There are 3 ways to turn a row about zero (a turn may also mirror it). The second row of each pair is the first, turned, with some noise. The first 27 pairs use one turn. New pairs use 2 turns, one after the other, and a turn may come again.
Known pairs, each followed by its turns in order:
[  9  13 -19  13   9  -5  -8   2]
[ 14 -18 -10  -5 -14 -11   7   1]	z_658

[ -5 -12 -10  12 -22  -3   6  11]
[ 13  -3  10 -11 -21  -9  -1  11]	z_377

[  8  14   3  -1   5   1 -16 -19]
[ -4 -17  -2 -13  -6  14 -13  -9]	z_364

[  0  -3   2  12   8 -14 -25  11]
[ -3  -6   0 -13 -31   4  -5  -4]	z_658

[ 11 -13  -8  -9  20   8   2  -3]
[10  7  9 -1 13 21 -3 -9]	z_377

[-19   5  13   5  -2  14  25 -14]
[-20 -16  -4 -22  -5  -4  -7 -16]	z_377

[  9   5 -11  11 -13 -16 -10  -5]
[  4  -4  -1  -5   1   3   8 -28]	z_364

[ 11   1  -6 -13  -7 -11  -7   6]
[ 1  7  3 10  1  5  2 19]	z_377

[18 -5 -8 20 15  6 -3 20]
[ 11 -10 -22  11 -23   1 -12   1]	z_658

[-15   7   6   5 -16  -1  -2   7]
[-12  14  -4 -12   3 -13  -3  -6]	z_658

[ -9  10  20  12 -16  14  -3  22]
[-12 -11   4  14 -26 -19   7 -12]	z_377

[ 2 20 -7 14 -7  6 -8 -2]
[ 11   2  -6 -14  -3 -21  -2   3]	z_658

[ 3  5 -3  2 -7  5 -2  5]
[-5  9 -5 -3  5  4  1 -5]	z_364

[ -7  -7 -25 -10  -5  18 -13  -2]
[ -7 -24   9   5  13 -15 -13  -8]	z_658

[  9   3 -23  13 -35  -4  40   1]
[  3  -6  -7 -30 -40   8 -22  24]	z_377

[  5  -1  11  15   6   5   4 -13]
[  4 -16 -13  -4   4   2  -1 -13]	z_377

[ 12  -9   7  -7   0   0 -34   4]
[  4 -11  19 -15 -15  13 -21  -8]	z_658

[-31 -10  -1   8   5   3  -9  -9]
[-25   1  17   2  -9 -16   2   7]	z_658

[ 4 13  8 17 -4 -1 11 19]
[ -2  -2 -12   3 -27  -1   9  -7]	z_377

[ -8 -10  -8  25  20 -22 -12 -21]
[ 13 -24  10 -10 -32  -7  16 -11]	z_364

[ -9  -1  15  -4   9 -17  11  -2]
[ 22 -10   7  11   1  -5  -4   9]	z_364

[ -2 -22   2  21 -15  12   4  15]
[-3 17  0 -8  9 -5 31 10]	z_364

[-1  5 -6 -3  4  2 -6  4]
[-3  5  2  0 -6  3 -5 -3]	z_364

[ 13  -3   0  -5  10 -20  -3   0]
[  2 -11   8  17  -7   7   3  -9]	z_364

[-16 -13  29  15 -13 -23 -15  -8]
[ 30 -13  23 -18  11   2  16  -2]	z_364

[ 24 -12   8   3   5 -11   8   4]
[ 13 -11  -7   2  -2  22  13   6]	z_377

[ -2   6   7   8  -3  -4 -46   5]
[ -3  -6  15 -32 -23  -6 -19  -5]	z_658

New pairs, each followed by its turns in order:
[  9   3 -12   3  -5   8  11   8]
[ -8   5   0 -13  13   7  -2  -6]	z_377 z_364

[ -8   3 -15  -2  -2  -3   3  -6]
[  2  -1  -2 -14   5   6   9   2]	z_658 z_377

[-18  -8  -2   8  -5 -13 -28  15]
[ 16  24   6 -12  16  12   2  14]	z_364 z_658

[ -5  10  -1  20   6  -5  -4 -13]
[  8  -3   6   4  15   4  -4 -18]	z_364 z_658

[ 10 -19  10 -10 -14   1  -8  17]
[  6  -5  23  -8   1 -16 -13  12]	z_658 z_658

[  0  -1   9  -8 -17  -4  -2 -24]
[ -5 -11  17  11  -9  20   4   3]	z_364 z_658

[-13   5  -4  19 -19   5   4   1]
[ 18  -7  -1   4 -10  -4 -11 -21]	z_658 z_364

[ -1  -8  -9 -15 -10  -6 -16  -9]
[  2 -22  10  -5   7  -3  -1  16]	z_658 z_364

[10  4 -7  8  3 -9  8 13]
[ 10   5   2  -6  -4   5 -14   7]	z_658 z_377

[ 23   0  19   2   9 -12  -1  -4]
[  2   2   1  29  -4  -5 -16   3]	z_364 z_658

[ -2  -9  -5 -15 -10  -6  17   4]
[  1  -1  -3  -3 -22  -2  16   7]	z_364 z_658

[-20  -1   2 -12  12  22  -6   4]
[10 18 15 -1  8 18 -9 -3]	z_364 z_364

[ 11 -12   8  15 -15 -14  -6  11]
[-2  4 -7 17 15 -2 24 -4]	z_377 z_364

[ -6   1 -18  -3   1  -3  17  17]
[ 13  12   3 -24   3  -2  -5  -3]	z_658 z_377

[ 3 16 -4 -8 -7 10 -1 28]
[-21   3  16   1 -18  -8  -9 -13]	z_658 z_364

[ 13   0   5   1 -18   6  16   8]
[ -9   9   4   4   5  -7 -18 -18]	z_377 z_658

[ -3   5  -7 -11   2 -14  -2 -12]
[ -9  -9   4 -11   0  14   7  -2]	z_658 z_377

[  1   5 -22   4  -4   8  11  -7]
[ -6  -9   5  -7   2 -12  19 -11]	z_364 z_658

[  7 -12   8  12   8  -4 -17  11]
[ -6   6   2 -17  19  -1   2 -10]	z_658 z_364

[  5   7 -10   6   3  12  -3   8]
[-11   7   2  -2  -6 -10 -13  -2]	z_364 z_377

[  1   3  -2 -18  12  -1 -15  23]
[-23   9  21  -8   1 -13  -1   7]	z_658 z_364

[ 27 -16  -1  -4 -10 -28 -23  -4]
[-2 22 26 30  0  0  5 22]	z_364 z_658

[  6  13  -4   6 -14   0  19  -1]
[-10  15   7  -8   9  -8  -2 -13]	z_377 z_364

[14  4  8 18  8 -2 -1 26]
[ -9  14 -33  -6   4   0   1   9]	z_364 z_364

[  5   0  16  -6 -22 -10  -6 -29]
[ 10 -21 -10   5  12  21 -17  12]	z_658 z_364

[ -6 -10   2  -8  -7 -17  -3  -2]
[ 8 14  7  3 -9 12  4  5]	z_364 z_658

[-23  -3  13  -5  -2  11   9   0]
[-16  -8   6 -15  16  -8   9   6]	z_377 z_377

[ -3  20   7  10  14  31 -19  -6]
[-19  12  32  17  -5  -7 -13   4]	z_364 z_377

[  6 -10   0   8  10  -3   1   6]
[ -2   6  -7 -10   5  -2  10  -5]	z_658 z_364

[-19   6   4  11   5 -15 -16   4]
[ 21  11   7  -8  13  12 -10  -3]	z_364 z_658

[ -9  21 -14 -13  -8  31  -4  16]
[ -8 -11 -17  12   4 -42  -2   5]	z_377 z_377

[-27   1 -14   8  -7   3   1 -21]
[-11  -1 -13 -18   2  -5  28   6]	z_658 z_377

[ 0 14 -5  9 -8 11 10 -7]
[  7  15 -14   1   2   6  11   7]	z_658 z_377

[ 20  15  18  -9 -17   4 -20  19]
[ 17  14 -11 -17  -4  -5  34  -2]	z_377 z_364

